The rows of a group lie close to one hidden flat surface of 13 dimensions, which may be shifted away from zero. Surfaces can cross.
Some rows, each with its group after it:
-246  141  30  199  60  65  275  112  -21  266  30  -161  321  292  -35  -55  -236  59  -201  -229  -2 => Q214
139  59  33  -100  -30  -30  -280  -274  109  66  162  34  18  46  -50  -127  83  -28  180  37  -249 => Q897
19  11  106  -37  142  42  21  23  97  -46  -118  215  -240  75  -131  9  -112  -15  58  -20  -169 => Q897
-72  -164  53  153  -100  -50  -225  -348  -82  -165  34  94  -113  -135  23  15  177  -117  -59  -88  17 => Q236
109  7  20  -39  150  160  -311  -287  -40  -141  330  -4  -102  134  -91  19  49  -156  118  127  -1 => Q236
-164  -152  20  -77  -100  -206  -128  -196  153  -51  225  122  71  88  41  256  101  -129  43  25  -30 => Q214
-177  -28  303  -96  192  127  5  -158  -116  -23  -107  -235  -111  -149  -128  -99  -95  31  113  341  75 => Q236
4  21  -101  62  -59  45  235  50  169  -320  112  50  -187  244  10  76  -149  -134  96  -86  145 => Q72
176  36  -74  1  -74  65  -111  -219  -23  -7  2  -99  41  202  137  -111  129  -72  229  -37  273 => Q897
24  36  -5  37  7  -10  69  69  -44  82  -7  181  -133  42  27  28  -81  -102  48  140  7 => Q236
-177  54  -38  114  -122  -65  186  -17  -54  147  49  -62  152  -176  90  -110  -45  -31  -75  35  102 => Q72
-223  -174  -34  -229  157  -59  -109  -130  133  -20  108  78  82  -188  -167  20  134  -36  -41  101  160 => Q897
94  -75  -7  -131  101  89  -177  -3  1  -42  -53  5  -25  39  -53  -6  172  25  92  121  166 => Q897
-31  171  50  401  45  241  -129  -165  -272  32  227  28  -99  144  -52  -5  -46  -16  -266  -41  -214 => Q214
-180  -67  -21  -194  41  -142  186  -195  114  11  -160  -163  34  182  -113  45  -115  175  -21  -163  84 => Q214
77  4  -390  -180  -204  -325  128  -168  15  47  54  -291  175  21  139  -35  146  150  -170  -80  190 => Q236
95  31  -94  -164  -104  -205  194  -186  -256  -27  27  -368  -181  -145  16  -29  -281  42  10  283  -33 => Q236
106  -28  4  -33  -31  41  -199  -222  -147  186  61  68  63  246  10  71  -68  -116  215  -10  75 => Q236
-83  -58  -94  48  114  112  114  69  -129  -108  -27  41  -96  12  -16  176  -59  -3  -150  -68  236 => Q214
-7  -20  -171  59  -108  -212  236  -54  -65  -10  -2  -214  111  229  137  91  -110  2  -179  -268  135 => Q236
-14  11  13  64  3  232  31  -37  -2  -136  -23  258  -164  223  92  320  -38  -69  201  -145  216 => Q897
-218  -1  25  -161  -120  65  188  232  -126  92  -95  -169  65  -165  -170  241  -233  364  -60  167  -131 => Q72
49  26  -32  -66  -25  -131  151  204  -234  137  -198  -364  160  -120  -11  84  -205  323  -295  -171  -249 => Q72
-55  -28  319  65  57  -183  -87  -96  28  163  -220  -104  69  -36  -139  -189  -141  80  -123  -224  -548 => Q72
-167  -87  151  -178  -16  -174  156  -98  104  -140  -14  -247  13  123  116  262  -41  20  133  116  131 => Q236
208  234  -271  134  -204  -114  99  98  110  120  212  113  135  146  386  -13  198  -104  5  -26  75 => Q236
-106  -140  80  -136  -147  55  -67  217  154  -32  -200  148  59  -184  -227  32  -25  186  136  -68  -156 => Q72
76  -140  66  29  -393  -25  -139  -201  3  -199  -50  -155  104  -10  18  30  -99  10  277  -321  -103 => Q897
-81  -40  -153  80  -28  93  -61  -100  -94  18  -10  493  -237  -110  5  230  136  -29  -72  -6  134 => Q214
-36  -74  172  -3  82  93  -276  -123  -7  -218  42  80  -257  63  -135  255  167  133  -77  122  -247 => Q897
-74  -130  -126  -6  50  -315  155  46  232  -26  170  138  83  186  52  35  -38  -317  -80  -111  135 => Q236
285  -85  -61  45  -132  -21  -161  52  -87  -42  -200  73  -102  204  -35  -27  20  30  57  -192  -87 => Q72
112  93  -190  6  102  154  -74  104  210  28  280  39  303  187  -6  -193  77  -163  83  -201  185 => Q897
-7  -192  4  -47  -8  -77  5  121  4  -141  -112  -239  222  -70  -81  2  -96  54  -89  -342  6 => Q72
-98  7  -137  -42  -42  -207  138  56  84  -17  199  -32  56  -210  73  32  48  -27  -195  108  -40 => Q72
102  27  174  73  -53  77  -118  103  4  -81  -5  -43  -60  -112  -50  -140  -42  -27  117  96  -243 => Q214
-17  64  -267  -103  -41  -199  44  -157  -10  11  296  -355  111  -1  -105  -166  47  123  -308  139  -52 => Q236
73  7  -49  72  151  -42  7  -212  -256  113  -60  153  -309  6  -83  -106  -138  -127  -123  108  -12 => Q214
-119  -56  -54  158  -77  -32  220  71  -118  -42  -2  155  -7  -132  331  251  31  -204  -11  -13  389 => Q214
-161  -49  56  -131  240  33  6  -36  199  109  56  275  13  20  -187  -15  -112  -131  90  -44  15 => Q897
3  123  40  83  265  99  183  107  172  -195  64  27  -217  218  -50  -80  -72  -92  -71  10  5 => Q214
-98  35  -22  138  12  70  3  -217  -6  -24  -53  0  -10  254  93  105  179  85  -114  -206  167 => Q236
-97  -81  -169  -79  67  -41  49  -126  -135  6  -1  -279  131  41  -152  -14  -54  162  -270  -160  140 => Q214
257  105  -142  47  -80  63  87  146  -221  154  -156  -196  10  285  -66  -168  -203  130  -19  -57  -4 => Q72
-213  -85  128  65  2  -73  35  -373  -194  -31  -58  -364  25  -49  -39  -81  -56  51  -152  -12  73 => Q236
93  -126  -40  147  -109  -351  133  263  -186  130  10  -236  150  187  114  -42  -139  -167  -243  85  -25 => Q72
-143  -112  191  -141  42  55  -115  -37  -172  111  -56  -207  78  -78  -137  55  -62  99  82  312  48 => Q897
-20  75  -125  -31  22  -7  186  -111  294  -128  162  347  -278  111  12  -71  -61  -281  242  108  178 => Q897
-10  -130  -25  -272  54  -43  -5  -18  100  -236  -13  -36  -259  -55  -208  45  2  64  89  292  51 => Q897
105  -46  -299  -30  -45  -13  -72  -115  -102  62  -98  298  -114  -25  141  175  259  25  -79  -97  301 => Q72
31  151  55  130  -198  -97  126  75  -56  231  68  39  74  35  152  -3  -185  -79  85  93  -212 => Q214
-240  140  6  -4  -20  75  -6  -287  119  26  300  -1  37  194  -50  159  51  98  -30  78  -85 => Q214
-83  -237  67  -15  -241  -310  -91  -39  275  -94  113  -218  294  157  -113  -215  19  -136  73  -78  -92 => Q72
50  -33  -21  80  59  3  -157  -55  31  9  282  -45  237  65  96  -96  90  -266  33  -48  134 => Q214
-29  -3  144  -92  -57  -61  -47  -56  17  -155  201  -350  65  -138  45  17  13  11  82  301  -99 => Q236
68  13  -48  59  51  26  -88  -119  2  -117  196  -17  -21  124  41  48  48  -108  -28  -61  22 => Q214
-121  -128  118  -80  104  23  -120  -201  -94  -17  -120  -31  -88  -81  -135  34  35  60  -16  73  41 => Q897
99  20  -73  107  -164  212  -183  -195  -236  -105  146  -94  -86  -79  -58  -61  -16  10  76  101  42 => Q72
-72  -216  43  -99  -128  -290  -94  -153  47  58  -66  -15  21  185  -59  58  34  -32  15  63  -31 => Q72
-22  -15  -10  -173  195  -26  -4  181  42  53  44  -267  231  129  -88  81  8  174  -171  -18  -43 => Q897

New rows. What belongs after each?
11  37  -186  -58  -198  73  -1  -31  -111  44  38  71  64  -275  137  90  104  75  96  64  201 => Q214
-129  -116  32  14  -37  -70  -5  -46  33  -24  -105  -189  174  -34  -6  -72  125  80  -112  -124  112 => Q236
118  -101  26  123  -216  -104  -45  142  -5  -187  32  119  -62  -175  177  103  25  -185  86  -26  -74 => Q236
-197  82  14  -65  -288  -95  188  -210  -109  144  8  -70  9  -164  164  209  -84  134  118  229  14 => Q214
-238  -147  23  -147  170  190  -78  30  105  -145  112  382  -109  -209  -275  286  -111  -21  33  -61  -9 => Q897
96  173  68  241  -384  -71  -21  -163  -136  126  -10  -215  188  21  412  -2  178  66  73  -55  -70 => Q236
-154  23  54  -8  143  122  -14  -151  -57  38  98  -78  0  118  -171  6  -105  42  -63  45  0 => Q214
-63  -84  134  275  -26  -127  199  182  31  -64  -79  174  -29  169  252  179  -94  -281  -32  -195  69 => Q214
-11  -14  18  18  31  79  -36  -42  -101  -60  15  -235  91  112  -65  2  -31  89  -76  -71  37 => Q236
97  128  56  239  -204  -104  -38  -31  83  -225  195  -99  -88  130  83  85  16  61  -191  -165  -534 => Q72
98  -82  -29  -20  29  -133  1  3  -125  -47  62  -260  13  64  -82  -86  -155  -64  -108  32  -59 => Q72
64  77  -153  -42  -72  104  -81  -299  -214  150  -84  -67  -18  20  -31  -33  38  187  -12  -54  90 => Q72
128  164  -32  -5  -106  -132  176  -119  0  -40  93  -206  -51  -25  311  -43  14  -87  121  165  68 => Q236
21  -8  189  93  -48  30  -105  -153  8  -40  -111  126  -205  85  -6  -30  17  -60  157  50  -120 => Q897
147  378  -76  183  147  321  244  56  -272  268  47  -193  99  159  108  -252  -301  -26  32  -34  179 => Q214
83  38  7  38  -230  -64  -190  -225  -78  -67  184  -173  31  -4  96  63  128  55  21  102  -179 => Q236
145  111  -73  62  -94  28  -14  -256  -220  82  -27  122  -248  225  52  193  -159  48  34  -80  -141 => Q214
91  -179  35  11  -95  -63  -258  180  86  182  -57  132  335  8  -54  -172  94  -140  121  -154  -12 => Q236
-94  -32  8  -85  -222  162  -75  -8  37  114  -132  -2  148  -97  -211  -124  -21  215  195  -8  -8 => Q72
-60  -48  30  6  -82  167  15  121  14  -146  -39  -77  72  -143  -136  -4  -116  114  41  -158  -39 => Q72
-32  -145  -26  -152  -173  -369  130  -221  -40  -74  176  -135  -21  36  205  271  -184  -226  147  121  104 => Q236
-89  98  206  181  277  98  -33  -75  47  289  -124  291  42  233  23  -49  -32  -133  -18  -240  -84 => Q897
-48  -166  211  -32  -37  5  -157  39  -77  115  -207  110  -105  279  -279  71  -150  59  110  127  -176 => Q72
90  322  -162  -28  159  268  149  95  81  -57  190  72  -235  -22  -70  -144  -19  73  1  267  -5 => Q214
-165  -134  167  97  1  -67  -222  -279  68  -113  152  -255  86  106  -101  -230  248  -87  -72  190  57 => Q897
1  -74  61  -327  16  -149  -221  76  159  176  140  -77  294  -19  -58  107  100  91  124  181  -174 => Q897
14  -1  -14  -50  -176  -118  116  -94  -143  44  -27  -316  142  112  187  152  -92  79  71  -29  101 => Q236
93  -48  -82  -53  -117  -129  -148  -118  -5  102  36  -202  181  76  -107  -232  52  45  -34  -41  -65 => Q72
112  -59  -7  -43  -7  -45  -58  259  70  131  58  307  36  163  -41  136  -162  -181  160  -30  -119 => Q214
-17  -124  -36  -106  -125  -13  -25  -127  -8  -124  -16  53  -150  -14  -100  39  -58  -42  180  122  111 => Q72
-60  -172  13  -96  -121  225  -171  -191  143  -246  186  106  30  0  -269  -52  -209  -199  423  -168  120 => Q897
-38  -115  -205  -17  -131  182  -177  192  -425  265  15  -159  348  -202  -104  64  86  217  -171  150  281 => Q72
-140  4  204  184  74  216  -207  -154  -86  88  108  92  87  88  -31  26  52  -87  42  0  -4 => Q897
227  205  -119  59  -215  22  -57  -58  127  36  -164  160  -61  128  343  21  434  168  144  -95  68 => Q236
-8  -39  20  -52  -130  71  48  317  -49  -80  -19  -137  123  -114  68  198  11  141  44  116  61 => Q236
90  -4  -5  -37  -128  -206  12  -80  -12  -16  135  -250  118  148  93  38  -108  -49  19  -44  -140 => Q214
-84  -289  84  -164  -282  -120  -12  41  175  -198  -142  134  -26  -183  -74  109  -93  -85  350  -44  48 => Q897
-65  -31  20  143  -32  -136  153  98  -41  58  -72  192  -124  18  49  68  -105  -112  -119  -6  -70 => Q214
48  -58  -134  -225  51  -143  -141  127  450  -110  144  244  -12  29  -219  -67  208  32  -32  11  -227 => Q72
-113  -85  -92  -123  -44  -50  -13  40  281  -72  142  124  57  -43  -154  -90  80  -60  79  75  58 => Q72
-114  231  160  241  -38  174  9  -231  -53  112  -91  -56  7  12  258  -90  297  106  0  70  121 => Q236
-277  -118  174  128  -350  -83  282  -106  -41  47  -253  -95  95  56  79  38  -239  -22  222  -125  178 => Q72
90  -5  -32  -70  -154  22  59  4  65  -18  -191  119  -7  96  123  165  -39  50  241  -232  84 => Q214
55  139  81  20  -189  64  -94  -210  -202  323  -80  74  -52  119  121  88  13  104  215  219  -54 => Q236
65  -96  -311  -245  71  -226  235  84  49  -72  -100  -23  -93  -55  -30  13  -37  43  -144  -33  237 => Q214
74  -45  40  -195  268  -166  23  -79  369  -177  11  -224  97  137  -3  -312  114  -160  104  -86  152 => Q236
67  91  -49  49  -102  113  -16  -49  -39  -84  -115  -200  43  59  137  50  219  257  -46  -109  76 => Q236
-54  -104  1  -128  132  35  -161  -201  73  -78  8  149  -138  165  70  169  339  -54  107  237  375 => Q897
106  -83  -142  78  -5  -71  20  -207  -356  -62  -22  -125  -129  68  101  159  -117  -40  -173  -144  146 => Q214
-133  -150  35  16  -83  -231  -108  55  13  16  237  -33  48  268  -93  239  59  -15  -194  259  -179 => Q72
-36  4  -272  132  -175  -245  115  -67  43  92  210  69  198  -43  274  -28  180  -194  -158  -77  231 => Q236
158  172  -161  -14  51  241  -63  -4  -129  -25  64  -81  -109  229  -147  98  -44  292  -123  -77  -142 => Q72
268  -152  -197  89  -158  -80  -94  69  -163  -45  -145  194  -92  -55  -17  -58  -72  -124  -20  -289  -5 => Q236
63  -151  -64  62  -506  -107  -86  126  155  -371  160  -153  81  -241  23  -90  99  -40  154  48  -94 => Q897
-50  -8  -58  116  52  165  -104  82  -115  118  -35  30  76  190  -225  -35  1  148  -212  -113  -43 => Q236
230  43  -227  -242  37  -22  -18  170  -80  128  241  -270  207  304  -162  6  -277  39  24  69  -34 => Q236
